The rows come from 6 hidden closed curves, with some noise, and rows from the same curve form a group. Each curve winds through 8 dimensions. The rows are also pushed far along 4 directions, which tell nothing about the answers.
In the rows, zero is written as 128.
Known rows, each followed by its group:
[119 116 129 160 137  71 115 110 152 143 156 143 116  98 146 112 114 131
 137] | E
[ 96 139 127 123 168 153 102  78  97 133 120 145  97 143 155 139 134 172
 137] | F
[117 126 136 117 107 118 112 118 122 141 116 125 130 145 123 166 130 142
 120] | E
[223 180 109 109 149 185  86 116 150 120 115 105 104 102 177  86 144  97
 159] | E
[114 181 119 128 185 157 100  96 117 128 121 134  86 157 151  88 111 144
 146] | F
[ 69 157 128 127 119 116 129 145 117 182 145 112 118 142 104 113 123 152
 106] | W
[166 172 107 127 111 156 121 135 123 138 135  88 116 150 150 120 123 128
 128] | R
[127 112 121 163 139 106 151 133 127  93 130 138 114 110 146 134 122 115
 136] | E
[149 103 132 170 168  93 140 133 150  79 128 136 133  79 161 101 136  81
 134] | R
[ 82 107 140 114  90 135 142 128 118 158 126 129 146 121 104 157 134 156
 121] | S
[ 45  89 133 167 123  77 166 154 102 125 152 138 143 115 102 124 126 157
  99] | R
[147  96 139 151 107  80 158 136 166  94 137 125 151  93 143 130 121  93
 124] | P
[176  93 136 152 111 105 130 146 152 108 119 125 164 108 132 143 133  78
 136] | F
[129 114 122 125  90 104 154 136 155 145 146 125 161 119 135 131 125 134
 124] | W
[158 139 136 132 100 122 131 132 147 170 160  89 136 110 139 133 133 101
 113] | E
[155 154 135 140 118 139 111 111 136 150 145 115 114 119 138 120 115 108
 135] | W
[115 148 134 112  90 116 111 116 152 153 115 116 132 126 135 132 118 142
 133] | E
[134 130 127 137 157 140 138  90 129 135 148 149 105 127 153 135 120 128
 144] | S
[171 148 120 123  72 134 121 158 138 144 116  86 162 166 120 148 120 105
 123] | P
[110  80 148 122 137 137 159 143 104  85 108 148 156 119 102 161 156 114
 107] | P
[131 135 137 129 141 125 111  98 123  95 124 125  99 130 142 122 117 140
 129] | P
[113 119 123 147 152 127 146 139 128 137 123 141 117 115 131 135 131 110
 141] | W
[172 129 122 124  69 129 140 150 144 128 132  85 161 144 127 140 119 116
 122] | W
[148  83 130 152 194 136 143 118 103  31  94 161 118 132 147 153 140 102
 139] | S
[130 124 133 132 130 142 137 120 128 159 144 127 141 114 137 137 142 117
 126] | E
[ 73  93 143  84 116 148 166 123 104  84  86 130 140 150 111 174 144 171
 108] | P
[116  44 124 174  98  68 196 168 137 116 153 156 187  85 123 165 145 104
 115] | E
[143  84 135 128  85 123 162 150 132 118 118 136 187 115 121 179 151 103
 118] | F
[120 143 117 167 145 120 127 133 114 167 171 121 109 107 136 103 129 124
 124] | F
[ 56 123 139 142 100 126 157 115 114 162 150 122 125 131 113 131 104 166
 124] | W
[131 110 149  53  95 186 116 130 100  78  53 113 162 175  95 185 154 153
 109] | F
[160 135 125  93 106 149 123 117 143 101 104 106 121 127 146 133 131 142
 134] | P
[108 186 111 111 133 161 103 131 109 154 116  85 102 177 130 100 116 163
 126] | P
[139 144 113  99 114 140 128 151 122 105 106 114 138 158 123 130 137 140
 115] | R
[116 123 118 114  90 134 159 165 129 169 140 115 136 114 106 145 143 130
 117] | W
[111 140 123 136 148 134 136  98 128 124 140 131  98 109 161 111 123 149
 138] | P
[191 134 126  81  88 151 147 135 160 124 125 114 160 143 129 144 133 107
 121] | S
[ 49 134 125 140  97 110 161 137 131 171 143 131 109 118 110 124 101 163
 134] | E
[ 28  69 156 148 173  87 138 115  95 126 131 190 129 126  81 145 128 156
 114] | P
[100  97 145 131  89 100 153 130 136 144 141 142 130 122  93 162 110 130
 124] | S
[125 125 136  95 110 154 123 116 133 128 102 129 128 123 122 144 132 141
 140] | S
[ 72 149 138 193 179  88 111  95 139 178 176 156 105  78 153  61 106 121
 144] | W
[192 145 133 141  91 112 136 162 178 124 134  71 147  89 148 100 129  64
 123] | R
[132 110 144 117 169 148 136 104 127  63  99 148 143 130 140 116 134 119
 134] | S
[102  84 149 144 129 116 151 111 125 107 121 149 153 101 137 157 141 123
 125] | E
[120 150 112 120  96 148 133 129 121 160 144 123 126 152 115 118 107 158
 136] | P
[170 101 142 134 137 120 151 145 136  62 113 127 147 115 129 139 141  76
 115] | P
[132 138 132 135 176 145 118 117 116 138 130 123 109 115 150 128 152 110
 123] | R
[127 176 113 115  89 152 113 146 136 176 122 110 108 128 118 114 114 138
 148] | E
[125 155 122 122 148 142 133 127 129 122 122 110 107 136 147 112 128 128
 127] | P
[ 60 123 147 118 135 125 119 108 115 120 113 138 132 137 107 105 116 171
 123] | P
[119 141 125 107 113 141 125 113 131 131 115 137 141 145 134 135 123 150
 133] | F
[161 118 131  74 131 163 138 130 131  93  81 138 120 153 114 178 144 115
 132] | W
[132 119 121  85  89 145 139 158 104 127 126 112 130 154  86 162 143 156
  99] | F
[124 109 143 133  86 103 137 127 142 140 124 120 156 135 122 166 119 117
 122] | R
[123 105 142 117 101 124 131 133 131 123 105 128 172 133 119 157 140 123
 120] | S
[104 136 123  58  86 166 146 150 131 158 107 112 146 158  91 144 137 166
 116] | E
[129 163 130  68 107 180 131 124 141 144 112  97 137 150 124 110 130 149
 124] | R
[195 166 110 157 141 113  97 135 162 161 147 113 103 116 157 106 117  77
 151] | W
[157 134 135 146 136 135 123  97 136 126 147 135 110 115 148 126 115 109
 143] | W
[158 117 141 121 144 149 107 112 123  89  91 137 154 134 143 145 146 106
 134] | S
[ 72 117 138 143 159 123 126  87 123 120 124 149 120 106 156 108 124 164
 141] | P
[181 116 135 133 167 150  99 112 125  75  91 134 129 129 147 132 139  95
 147] | F
[120 153 127  96 106 122 110 152 125 119 101  99 128 159 108 130 130 142
 106] | R
[111 163 120 121 151 182 103 108 100 125  95 110 106 161 145 115 121 157
 149] | F
[170 127 135 181 146  97 120 108 153 154 165 133 121 104 157 125 114  75
 145] | S
[ 89 130 116 130 107  86 146 157 127 186 175 124 123 127 100 124 126 149
  99] | W
[165 106 143 148  91  99 138 134 157 127 127 118 165 121 136 165 125  79
 126] | R
[143 103 148 116 123 136 155 140 143  90 110 113 157 125 117 128 132 100
 119] | S
[100 100 122 132 118 130 143 145 101  87  97 152 123 130 109 160 131 147
 135] | E
[146 149 127  97 111 150  97 105 128 133 110 120 129 149 141 143 131 149
 132] | F
[114 105 131 128 119 124 133 129 118 140 139 151 145 112 114 142 140 138
 122] | F
[102 153 129 146 125 110 124 132 133 143 143  93 103 114 135  90 112 138
 121] | R
[133  79 145 140 133 125 144 119 133  98 117 156 144  92 127 147 137 107
 142] | S
[154 160 111 108  99 139 121 142 143 189 159  98 117 134 121 114 124 134
 124] | R
[127 124 133 137 116 133 132 119 125 126 131 140 113 109 125 137 119 127
 140] | S
[112 124 146 108 129 122 126 132 124 112 104 111 122 147 110 148 131 127
 109] | R
[171 132 113 145 130 127 137 154 137 141 141 120 116 112 133 135 135  88
 136] | W
[ 99 157 125 111 123 137 132 131 130 143 120 123 123 160 117 116 111 145
 126] | F
[104 111 115 127 137 133 152 124 118 130 138 165 131 122 128 135 133 151
 135] | F
[140 101 153  90 116 153 143 119 132  89  95 145 144 128 109 164 139 116
 126] | W
[125 116 132 116  94 138 140 129 139 145 120 129 156 112 131 147 137 129
 133] | S
[197 126 134  85 143 179 122 140 117  96  99 105 126 143 120 159 164  92
 114] | R
[102 124 134 125  29  83 158 173 157 182 159  80 166 103  98 127 121 136
  97] | E

New rows. What belongs after each?
[176 154 132 128 118 133 118 117 170 146 128 116 113 103 152 118 117  87
 153] | E
[120 115 133 114 123 140 131 126 110 118 130 114 125 117 125 134 146 149
 110] | E
[132  80 135 190 122  96 173 137 140 137 161 153 148  73 137 148 128  82
 139] | W
[250 143 115 172 141 109 105 122 181 118 150 119 108  72 190 110 126  42
 162] | E
[ 98 108 148 156 148  91 128 107 142 107 123 142 139 107 147 115 120 120
 132] | P
[101 156 120 139 103 115 133 142 124 176 164 104 130 143 115 103 111 147
 112] | R
[129 142 131 141 112 129 121 118 141 135 126 131 117 105 139 120 116 122
 148] | S
[155 140 133 168 202 153 119  83 127 109 138 137  87 105 179 103 122  96
 158] | S
[ 99  89 144 166 180 118 127 115  91  62 106 157 136 129 129 135 135 121
 124] | S
[ 74 115 153 111 118 136 147 106 124 138 121 126 126 124 118 146 127 151
 117] | E
[213 145 124  86 126 180 115 124 138 107 103 121 111 134 138 158 146  94
 139] | W
[167 114 125 147 180 129 130 107 140 103 129 166 102 103 155 135 134  89
 154] | W
[ 85 144 135 142 222 123  86  81 105 129 124 174  83 136 143 107 127 142
 139] | W
[140 151 124 156 109 115 135 143 150 148 151  95 132 115 138  88 108 107
 132] | W
[138  92 139  85 102 139 132 138 120 108 108 139 156 136  93 169 149 137
 111] | W
[233 135 106 167 116 103 116 146 176 146 168 112 127  64 170 102 135  62
 149] | E
[156 119 125 136 198 161 130 118 119  82 100 157 105 113 151 131 146  94
 152] | W
[127 114 138 170 125 110 140 127 148 155 152 142 146  70 141 115 130  93
 142] | W
[112  93 127 135 216 156 122  92  77  85 127 171 102 128 140 134 154 153
 129] | E
[138 118 126 111 149 156 146 141 126 107  96 138 121 128 124 151 145 108
 137] | W
[104 139 125 101 103 139 119 127 115 173 139 126 123 132 110 141 136 163
 115] | F
[137  97 133 160 163 116 152 106 132  77 133 152 124  90 165 125 134 110
 137] | P
[133  86 147  73 126 151 149 145 123  84  86 119 149 132 101 169 164 123
 104] | F
[116 109 124 193 149  97 159 120 144 150 159 152 131  86 165 127 120  95
 150] | W
[131 157 127 123 107 133 131 133 143 156 152 122 125 123 115  95 111 127
 130] | P
[193 166 119  95 127 164 117 108 156 124 109 115 117 144 166 139 128 107
 147] | W
[ 97 144 127 141 146 137 129 104 114 177 152 117 103 147 140 136 119 148
 127] | S
[214 176 126  97  85 177 128 149 165 155 123  51 148 130 148 118 138  78
 125] | S
[171  84 123 137 103  93 162 159 156 104 152 140 157 100 113 126 128  97
 123] | S
[196 122 114 142 143 131 121 121 129 109 141 147 131 113 159 143 145  96
 136] | F
[ 82 154 124 109 141 133 126 132 118 162 119 127 122 149 124 127 136 150
 116] | W
[ 72 114 148 122 136 123 125 109 126 134 109 147 145 127 123 135 130 147
 128] | P
[ 92 113 143 171 180 109 116  87 131 123 131 164 132  93 163 101 126 124
 149] | P
[158 119 125  99 187 173 116 100 109  58  89 150 128 146 155 133 154 134
 134] | W
[113  97 125 164 172  90 124 117 111 112 165 167 114 121 118 108 119 140
 125] | S
[144 109 118 154  96  87 147 168 139 126 133 113 149 129 120 149 124 102
 120] | S
[ 60 174 106 126 183 149 112 109  96 181 153 133  78 130 143  80 133 187
 127] | W
[182 126 136 102 129 124  96 126 136  84  95 124 138 155 124 149 135 106
 122] | E
[162 123 124 123 110 139 149 142 139  93 118  89 149 120 151 124 140 116
 117] | F
[107 160 120 116 128 145 118 144 110 140 112  87 119 165 122 117 126 148
 116] | P
[115 147 119 138 134 134 133 127 126 161 127 123 120 139 144 144 128 126
 134] | W
[ 86 137 138 140 143 103 118 119 133 137 139 136 126 132 117  91 109 142
 125] | E
[159 161 122  97 131 151 104 102 142 152 122 117 128 164 152 139 127 131
 132] | S
[ 90 178 125 120 119 110 110 120 142 184 155 112 103 141 119  85 100 158
 122] | F
[116 135 130 119 146 142 105  97 134 135 111 144 115 120 148 121 126 146
 151] | S
[132 124 123 177 144  96 135 135 164 168 162 143 133  75 146  87 120  91
 153] | F
[132  93 141 122 121 149 139 129 119  95  88 127 166 130 132 167 148 115
 130] | F
[124  89 126 115  99 131 164 149 125 118 120 129 166 114 123 161 153 133
 115] | E
[155 131 120 126 147 140 121 126 127 137 154 120 126 120 134  98 136 129
 125] | S
[152  95 122 154 130  90 134 146 125 109 154 145 138 122 114 131 128 112
 118] | S
[112 125 123 121 139 142 144 131 132 124 108 146 135 138 125 129 124 128
 143] | F
[123 130 131 119 145 119 123  97 138 132 140 151 119 146 132 126 111 140
 133] | S
[ 73  97 123 151 109  88 169 146 145 186 174 148 153  92 111 114 121 142
 126] | E
[131 143 122 117 110 157 133 115 117 135 138 127 118 134 128 130 121 149
 132] | P
[ 95 146 133 118 135 156 100 117 103 150 111 121 122 142 120 124 133 156
 130] | W
[135 149 125 130 115 138 129 110 146 160 134 118 139 131 159 130 122 123
 139] | R
[125 101 142 149  52  86 153 155 154 193 166 111 165 101 102 158 121 103
 117] | S
[161 122 132 142  94 115 153 163 152 112 130  98 161 122 120 117 120  87
 122] | W
[154  94 130  98  97 139 160 160 143 125 121 129 172 121 102 152 148 108
 120] | E
[138 148 136 102 110 140 122 127 125 134 130  85 115 145 126 136 130 134
 104] | E
[143 138 132 179 172 111 129 109 139 129 159 134  99 103 159  99 111  91
 142] | E
[ 67 111 140 125 113 124 156 142 109 119 124 119 136 148  91 123 114 159
 110] | W
[108 106 127 153  88  81 145 167 139 144 147 102 155 116 107 116 119 128
 113] | P
[132 149 123 131 107 108 117 120 155 162 126 117 131 126 154 138 122 121
 135] | R
[180 114 137 153 126 107 137 152 148  74 120 101 141 101 142 117 133  72
 120] | R
[ 80 124 139 167 194 109 122 112 110 136 154 159 102 100 126  89 126 126
 127] | P
[198 183 115 105 158 183  87 136 120  93  84  77 113 170 156 112 141 101
 131] | P
[176 117 125  95 107 144 139 141 127 108 133 124 143 149 107 147 136 122
 112] | S
[142 161 132  75 130 186 117 109 123  87  74 110  91 149 139 141 128 142
 140] | E
[117 142 119 141 141 111 133 119 152 174 149 144 100 110 144 123 116 122
 148] | W
[145 129 112 128 148 125 115 131 119 101 124 137 102 138 128 121 123 137
 136] | S
[126 104 122 179 158 100 154 100 141 151 176 162 128  97 166 128 121 113
 143] | S
[130 200 113 142 128 123  92  98 172 186 158 100  94 100 180  45  97 143
 159] | P
[160 124 119 109 122 146 144 168 128 104 105 101 145 139 120 136 147 106
 116] | P
[125 165 112 118 135 139 113 102 124 166 146 121  98 151 152 128 121 158
 131] | W
[157  98 149 158 142  95 141 122 152  86 141 151 147  97 131 116 120  79
 130] | W
[161 121 126 127  85  99 129 150 159 135 138 107 153 130 118 124 114 111
 126] | W
[103 147 122 147 118  86 131 102 162 197 182 140 119 121 143 101  95 144
 138] | S
[138 152 121 150 127 115 129 117 142 139 147 109  90 112 158 119 115 121
 137] | E
[145 144 131 108 139 177 103 109 119  99  94 120 137 137 144 110 136 138
 142] | P
[ 93 168 101 129 137 154 124 112 109 187 160 133  96 125 147 105 125 176
 140] | F
[138 131 124 146 132 134 148 125 142 139 126 130 131 117 155 144 128 102
 145] | W
[ 76  57 146 124 128 102 187 144 127  82 119 147 155 108  99 145 137 138
 109] | R
[159 150 114 157 172 143  92 103 110 101 126 123  94 143 161 104 117 128
 148] | F
[143 183 116 130 149 132  95 106 130 178 160 101  82 128 160 104 127 135
 124] | F
[165 128 136  56 103 185 127 144 125  59  56  96 156 181 107 150 139 131
 120] | W
[155 180 113  90  87 173 118 130 147 180 128  79 128 121 153 117 141 139
 129] | E
[ 97 105 148  93  85 124 165 155 121 104 112 114 148 147  80 162 132 138
  92] | P
[128 136 137 136 121 114 128 135 148 154 149  98 152 126 128  96 121 115
 116] | S
[101  86 148 139  91 110 148 135 123 152 141 134 153 112  97 165 131 126
 116] | S
[184 159 122 136 114 126 118 156 145 149 148  91 130 120 132 111 132  83
 119] | F
[121 132 122 112 115 145 147 127 127 138 136 127 145 152 124 127 122 145
 124] | R
[157 128 140 150 162 128 117 104 124 116 149 115 110 111 153 119 136 103
 120] | E
[125  76 123 176 161  81 143 126 129 110 141 166 142 111 144 145 131 111
 136] | S
[148 116 128 138 142 127 120 139 121  83 111 116 138 132 127 111 131 119
 126] | P
[132  99 153 175 178 110 121  97 127  94 125 157 145 101 156 127 135  88
 135] | R
[114 158 138  89  97 140 115 138 133 129 105  97 135 157 105 114 120 146
 112] | E
[235 172 102 163 136 140 104 140 157 123 138  98 136 129 174  87 117  65
 156] | P
